The rows of a group lie close to one hidden flat surface of 12 dimensions, which passes through zero. Surfaces can cross.
(in the rows, 128 means zero)
Known rows, each followed by its group:
[128 115 146  97 132 163 138 116 194 116 154 102 124 189  78 160 149] | bopap
[108 138  81 129 123 166 137 118 132 174 147 225 161  97  83 113  76] | riv
[121 136 137 116 107 144 177 102 123 141  50 102 164 118  97 183 103] | nud
[117 120 129  82 120  87  72  60  20  92 140 100 135 137 184 166 102] | buz
[ 91  88 154 109 153 118 136 150 119 115 185 120 142 112 123 145 123] | riv
[116  83 144 183 161 131 200 133 175 121 123  73 135 156 113 124 193] | bopap
[153 127 112 100 114 123  92 104 126 142 116 145 124 166  78 132 116] | Losuv
[130 140  96 102 137 123  75 136 122 140  95 118 183 132 123 168  97] | nud
[ 62 104  87 162 161 150 165 166 150 156 164 179 130 117 132 128  78] | Losuv
[147 135 156 136 119 147 168 111 138  78 143  99 119 129 113 130 141] | buz
[161 129 128 145 153 116 171 111  71 130 155 127 128  78 160 162 109] | zez
[111 148 130 117 126 147 135 182 170 136  79 172 149 133 120 160 128] | buz
[ 70 140 120 118 138 121 146 125 135 130 118 159  88 165 117  99 120] | riv
[116 120 158 126 125 140 166 105 171 143  80 120 151 143 152 113 108] | Losuv
[160 147 137  88 139 140 147 152 168 145 124  96 148  78 166 165 158] | buz
[110 157 102 107 185 114  85 114 159 187 125 106 166 142 167  79  88] | zez
[116 131 122  48 118 115 176  74 114 101 118 106 101 145 146 174  94] | zez
[131 149 101 107 151 126 132 127 124  91 128 138 135 146 132 156 137] | bopap
[125 130 167 132  95 137  70 212 106 164 154 188 132  63 121 138 152] | bopap
[146  99 102 145 162 139 154 186 178  96 153 137 147 154 139 196 116] | zez
[144 125 121  71  89 122 121 142 101 141  50 139 196  66 137 196  84] | riv
[105 124 141 120 131 119 121 107 141 135  76 124 151 175  91 115 125] | nud
[180 120 153 148 127 126 135 199 147 135 120 100 113 105 116 171  91] | zez
[132 122 121 163 134 144 121  87 132 142  98  78 158 158 141 153 140] | tezop
[132 134 144  38 100 112 128 125 143  54 137 125 121 149  79 132 136] | bopap
[140  64 144 127  99 127 140  97 156  89 142 101 119 152 206 135 155] | buz
[ 92 114  96  76 156 110 184 119 113 115 159 195 129 111 104 136  79] | riv
[174 164  82 129 146 133  86 102 130 157 102  67 182 122 108 144 125] | nud
[137 104 115 128 144 110  90 117 124 145  98 156 186 136 192 130 118] | tezop
[148 143 106 160 152 159 142 145 161 200 133 155 177  71 113 116 126] | nud
[107 118 105 127  93 123  83 103 136 126 100 130 104 177 158 103 127] | tezop
[163 117  99 154 110 133 137 148 119 112 134 103 117 102 162 160  79] | bopap
[139 127 120 144 116 118 122 134 131  93 100 103 112 159 133 133 145] | nud
[115 110 107 140 139 170 151 115 211 145 105 119 146 200  99 155 121] | bopap
[142 227 124 125 119 168 129 130 159 119 137 167 100 101 168  73 132] | nud
[143 159 167 136 113 139 120 110 115 139 131 128 133  89 149  93 142] | buz
[111 186 181  86 159 113 124 153  84 136 115 122 128 134  61 182 120] | buz
[102 117 127  97 118 106 127 120 124  96 110 159 129 160 121 125 148] | bopap
[126 137  87 137 138 129  86 105 109 179 148 137 143 114 128 107  94] | buz
[127 140  70  78 122 108  72  95  55 103 112 171 183 114 101 165  93] | tezop
[131  87 163 124  94 167 163 111 124 154 172 150 125 100 102 184 127] | zez
[196 109 149  79 124  91 104 106  99  91 132  99 136 128 141 149 143] | Losuv
[101  98  59 121 155 106 114 209 144 108 169 175  88 157 122 138  89] | tezop
[133 129 155 136 141 113 126 132 112 167 123 124 159  90 116 117 124] | nud
[122 110 153 110 117 105  63 136  69 136 184 114 150  75 133 116 131] | riv
[102  76 118 163 133 101 130 159 107 120 118 151 127 138 159 128 128] | tezop
[128 120 109 178 147  85  73 184 108 111 109 135 118 153 163 102 132] | nud
[ 92 139  82 155 185 120 226  76 147 149  77  94 136 135 141  90 100] | tezop
[ 86 125 135  70 104 114 113 185 167  80 104 132 118 144 159 132 143] | zez
[166  92 128 162 114 111  65 149 111 179 116 119 131 146  99 129 121] | riv
[127 162 173 107 139 147 161  85 138 160 120 114 145 120 130 134 127] | buz
[154  60 107 147 129  94 140 119  92 130 143 154 122 127 120 107 128] | Losuv
[124 112 162 101  80 118 105 173 137  70 125 121 119 119 101 106 168] | zez
[ 81 167 102 167 155 138  99 214 170  74 126 151 165 147 106  93 136] | riv
[148 164 100 139 131 130 153  56  83 142  84 110  98 144 131 138 107] | zez
[ 87  92 206 105 101 157 129 140 167 181 126 157 124 162 122 168 128] | Losuv
[146 129 142 174 142 134 134 176 111 122 173 139 105 111 130 145 160] | zez
[123 104 103 171 156  97 104 176 126 109 113 149 133 155 180 108 130] | tezop
[134 178 136 139 132 157 155 162 137 143 108 143 142  85 152 166 104] | nud
[105 121 118 128 164 100 122 135 125 136 148 132  87 164 126 101 114] | zez
[102 133 134  94  99 182 150  83 183 115 120 119 168 143 104 166 122] | riv
[143 137 117 133 163 114 111  92 105 135 135 121 158 142 111 121 123] | tezop
[109 143 125 170 156 117 191 172 159 141  99 120 117  86 189  88 127] | tezop
[101 134 212 150  75 175  80 170 150 176  85 149 118 174  87 177 145] | buz
[164 109 140 160 125 133 139 119 126 119 127 116 121 135  79 143 199] | Losuv
[ 81 107  74 184 115 128  81 157 133 164 106 146  97 167 199 105 110] | tezop
[106 123 129 116  72 121  77  61  70 121 101 145 131 141 165  99 115] | buz
[152 166 171 100 176 152 126 104 138 141 190 138 127 155 149 177 149] | bopap
[133 116  69 133 123 148 125 133 156  75 154 162 137 155 166 151  91] | buz
[154 118 136 134 133 120 120 156 139 127 125 109 172  90  95 129 156] | nud
[113  80 187 106  65 127 108 137 126 151  98 195 157 110 152 126 138] | tezop
[132  97 174 171 120 135 155 172 144 166 106 118 111 129 189 170 135] | zez
[121 113 118 139 134 117 156 130 103  83 149  86 101 119  97 142 188] | bopap
[189 122 181  90 138  99 114 117 100 137 107 135 168  94 176 161 144] | Losuv
[128 152 145 129 140 136 177 111 121 148 142 148 116 105  44  99 140] | Losuv
[166 122  79 126 106 136 111  94 113 106 142 141 124 130 135 136 127] | riv
[167 100 150 120 162 113 182 145 115 122 189 138 126  75 117 137 126] | Losuv
[153 176 141  77  90 152 119 118 128  99 126 131 110 123  89 134 100] | bopap
[143 127  76  97 136 135  99 131 115 113 213 159  93 117 122 124 118] | nud
[110 134 140 116 159 139 156 193 172 127 166 161 122 117 137 132  72] | Losuv
[109 149 218 112 224 106 139 161 169 128 183 111 136 180  85  97 129] | nud
[112  92  82 133  86 107 106 176 111  99  76 126 142 139 104 173 126] | buz
[141  70 143 155 129 151 115 145 174 184 145 157 133 180 107 167 135] | Losuv
[146  99 128 203 127 115 150 108  98 121 143  67  73 138 125 110 150] | bopap
[137 107  96 108  91 131 142 102 127  80 139 161 108 145  90 138 127] | riv
[ 95 147 128  94 129  96 118  96  96  88 107 118  84 190  76 112 160] | Losuv
[ 72 106 178 153 122 140 142 145 117 165 172 168 111  95 163  99 155] | riv
[ 73  99 140 101 186  66 169 116 120 151  77 101 113 184 137 114 101] | riv
[193 163 122 161 111 115  99 114  57 112 110  99 144  66 111  99 134] | zez
[146 142 121  81 108 115 124 148 135 112  83 122 163  93 130 138 127] | tezop
[106 104 109 128 123 125 139 147 156 140  76 184 155 140 149 118  65] | bopap

New rows, each followed by its group:
[186 167  95 121 123 111 120 155 109  70 128  97 135  68  93 107 161] | nud
[143  88 129 147 130  97 191  66  94  90 117 137 131 115 152  83 143] | riv
[ 51 177 168  98  86 181  69 132 122 193 154 134  96 121 101 118  98] | Losuv
[115  58 115 103 113 123 110 116 156 127 149 142 162 158  78 123 102] | zez
[ 88  96 146 151  87 170 146 136 185 150 117 127 126 147 143 141 111] | Losuv
[117 138 117 156 109 131 136 131 107 125 115 137  77 140 112 128 114] | nud
[104 113 102 147 133 129 137 171 120 127 179 213  98 112 139 124 117] | riv
[191 151 162 120 192 149 149 114 179 114 154  93 191 129 173 176 143] | tezop
[164  79 109 137 146 102 135 140 134 105 139 121 132 164 104 147 121] | riv
[ 89 136  93 158  85 148 137 179 159 132  88 157  96 126 121 122 116] | tezop
[134 142 111 165 130 117 122 156  93  63 145 109  93 140 115 133 149] | tezop
[103 140 109 133 103 156 127 128 136  88 156 162 111 128 164 124 148] | riv
[161 136 109 161 130 127 137 162 102 136 142 145 130  45 145 119 134] | nud
[130  85  96 153 175 129 133 102 116 108 194 123 124 162 186 173 157] | zez
[ 83  85 106 190 119 148 169 107 130 171 104 164 131 147  89 125 160] | Losuv
[124 140 115 137  99 168 116 151 136 126 165 158  70 141 123 166 112] | nud
[ 48  89 145 170 162 142 190 136 214 114  95 132 143 217 107 101 140] | riv
[125 116 165 105 156 117 196  97 108 133 136 166 165  87 149 130 121] | tezop
[165 107 140  83 157 108 138 114 137 136 137 145 160 116 170 142  83] | Losuv
[122  87 139 162 105 126 166 176 120  98 133 101 121  89 136 174 186] | bopap
[143 140 103 132 145 104 104 179 125  97  91 149 151 138 153 167 156] | Losuv
[112  62 129  85  99 106 118 113 157 109 148 133  74 181 141 126 159] | buz
[ 94  98 158 121  91 143  87 129 130 114 175 138 105 147 141 142 186] | zez
[123 126 118 131 103 126 104 138 124 136 120 150  88 159 103 119 128] | riv
[132 143 153  50  95 109  98  84  98 168 125 133 125  80 106  78 110] | tezop
[112 110 115 120 118 134 108 100 113 146 114 162 165 124 214 151 111] | tezop
[114 107 170 146 135 146 208 146 149 139 138 150 123 100 170 163 127] | nud
[150  97 149 139 124  77 148 166 116  84  82 108  96 152  99 117 148] | riv
[109  75 130 123 121  62 166 157  38 112 133 193  96  84 153 130 102] | zez
[107  94  72 117 138  78 123 122 133 106  76 125 141 170 151 114 108] | tezop
[114  83 148 122 135 126 157 105 178 125 127 103 145 167  91 108 127] | zez
[115 159 129 124 158 127  98 164 137 102 122 113 128 171 176 182  96] | nud
[136 137  77 101 146 110 146  74 105  94 121 131 134 135 172 127 118] | riv
[119 164 103 141  90 138  91 107 103 110  75 137 147 123 168 125 165] | zez
[120 109  89 155 102 157 143  76 137  92 103 179 201 130  90 113 159] | zez
[150 161 161 129  89 158 115 114 111  96 122 115 132 108 147 153 163] | tezop
[113 131 145 170 119 143 188 137 148 111  97 113 122 128 146 121 151] | tezop
[138 166 102 110 145 137 155 117 126 138 117 134 114 129 109 158  85] | zez
[161 140 143 123 147 117 146 222 138 148 152 147 120  73  58 119  65] | zez
[133 155 169 100 140 147 141 119 127 137 168 137 121 113  98 142 149] | bopap
[145 141 197  94 109 139 125  98 152 141 106  92 192  75 117  96 183] | nud
[169  91  97  93 128 115 157  49 123 119 110 104 104 170 138 172 112] | riv
[ 93  81 147 139 100  92 116 159  89 118 107 158 125 127 126 102 132] | riv
[147 134 153 190 121 176 149 143 160 170 111  69 119 153 100 191 133] | nud
[151 176 150 116 182 115 109 150 159 168 147 141 105 112 153  64 154] | buz
[127 112  88 138 115 114 111  71 119 106  91 132 130 178 134  98 126] | riv
[146 186 120 140  91 150 152  87 106 125 143 166  43 107 140  83 160] | riv
[113 113 119 131 119  87 153 121  78  83  83 158 150  93 198 121 148] | zez
[128 137  88 158 184 126 166 183 186 127  87 116 145 156  94 148 134] | buz
[162 114 163 142 135 117 132 136 109 141 133 135 139  99 136 132 158] | Losuv
[152 105  72 138 129 116 139 123 100 111 197 130 113  63 126  84 114] | buz
[137 143 162 108 111 109 128 122 109 111 131 135 128  79 112  72 161] | nud
[ 97 103  70 123  79 130 171  66 105  98  70  74 138 115  96 145 158] | bopap
[185 117 175 158 156 131 134 126 156 164 131  48 130 149 130 150 151] | riv
[112 113 100 107 160 104  87 143 137 188 139 147 122 124 180  85  92] | tezop
[133  70 153  57 129  88 143 113 166 130  93 102 150 147 134 113 125] | tezop
[105  92 134 126 115 130  99 167 148 110 125 123 152 147 118 156 126] | riv
[117 112 184 122 112 112 131 126  96  95 122 128 127 140 169 162 137] | buz
[102  95  54 176 115 126 141 117 139 137  89  96 133 148  99 112 111] | bopap
[133 126 135 149 135 148 124  95 121 182 135 148 114 146 158 133  85] | bopap
[146 114 183  84 132 148  97  97 178 219 147 138 160 135 138 115 119] | tezop
[114 113 142 152 120 126 117 108 154 143  72 145 134 191 165 104 119] | bopap
[126 143 111 167 193 120 121  89 111 175 127 161 129 169 189 109  86] | bopap
[161  61 112  96  96 137 139 126 115 111 195 136 124  89 131 194 109] | Losuv
[158 158 164  70 148 111 176 152 145  85 156 119 137  69 103  98 105] | bopap
[103 144 127 106 185 145 156 132 227 115 113  83 141 193 142 114 128] | zez
[129 100 162 115  90 123  81  90 114 136 144 100 134 119 109  97 150] | zez
[115 137 138 103 178 138 153 143 154 113 189  98 147 129 103 159 113] | riv
[136 159 122  75 134 118 210 170 116  50 161 129 105  50 121 146 126] | tezop
[128 113 125  94 152 104 152 152 169  74 106 128 161 145 160 140 127] | bopap
[172 116 196 124 125 125  86 181 164 135 141 115 115 140 154 124 116] | Losuv
[110 131 212 127 143 121  83 126 111 154 141  80 102 179  90 133 120] | nud
[105  98 118 136 122 108 153  95 143 111 105  81  96 185  53  66 150] | bopap
[148  79 109 145 170  88 127 153 166  95 123  82 119 195 132 117 108] | zez
[105 168 131  74 140 106  85 110 143 124 103 111 213  81 175  31 156] | zez
[136 201 130 120 131 169 139 127 160 138  97 135 148 106 145 133 118] | nud
[147 162 113 137  34 182  75 146 115 134  97 124  96 113 128 194 126] | nud
[ 85  87 126 105  73 121 157 141 128  87  98 161 123 147  86 147 160] | bopap
[ 70 162  82 134 159 151  88 178 193 132 125 170 128 186 155 121 145] | zez
[114  24 145  91 111  99 110 150 140  92 134 112 157 175 113 190 144] | nud
[131 119 158  81 107 179 152  80 148 130 185 124 122 118 161 190 125] | tezop
[109 138 121  70 126  92  90 145 141 105 115 116 133 134  86  64 107] | zez
[117 136 171 131 141 135 130  66  98 133 139 116 140 151 154 131 109] | buz
[164 123 145 156 151 115 112 129 133 143 121  66  94 184  97 116 147] | riv
[209 193 139 147 121 172  91 126 163 138 125  28 105 144  90 165 122] | zez
[110 194 109  95 117 112 131 109  83 106  97 140  95  84 219 107 141] | riv
[193 105 127 168 103 152 143 100 157 136 106  43 158 102 100 131 195] | nud
[164 145 131 165 163 144 136 129 139 149 159 106 115 130 158 138 106] | bopap
[140 167 137 109 140 141 120 185 153 120 151 144 112 119  91 138 112] | Losuv
[104 106 132 149 125 138 114 138 117 144 157 126 120 137 104 151 185] | bopap
[130 121  70 127 138 137 132 134 107 104 153 145 131 123  94 190 160] | Losuv
[ 92 123 106 160 121 159 134 139 119 158 106 151 153 137  55 171  86] | buz
[118 139 128 130 138 122 144 122 101 132 139 155 132  92 178 124 119] | tezop
[113  75  90  96 107 142 146 149 141 141 171  95 151  72  80 168 115] | bopap
[ 98  96  87 127 153 112 147 138 108 114 187 159  95 142  99 123 102] | Losuv
[105 104 180 169 129 160 148  96 143 200 153 112  81 177 115 132 119] | nud
[177 194 161  96 130 114 166 101 111 108 106 113 124  72 122  59  70] | bopap
[ 98 121 131  89 114 133 140  95 114 154 132 141 114 118 178 157 118] | riv
[187 175 113 100 160 127 170  74 159  96 125  55 137 128 148 104  66] | bopap
[ 81  99  80 133 146  86 134 103  87 122 138  74 134 113  81  87 191] | bopap
[128 123 150  61 161 122 137  96 122 119 196 112 131 126 113 145 143] | bopap
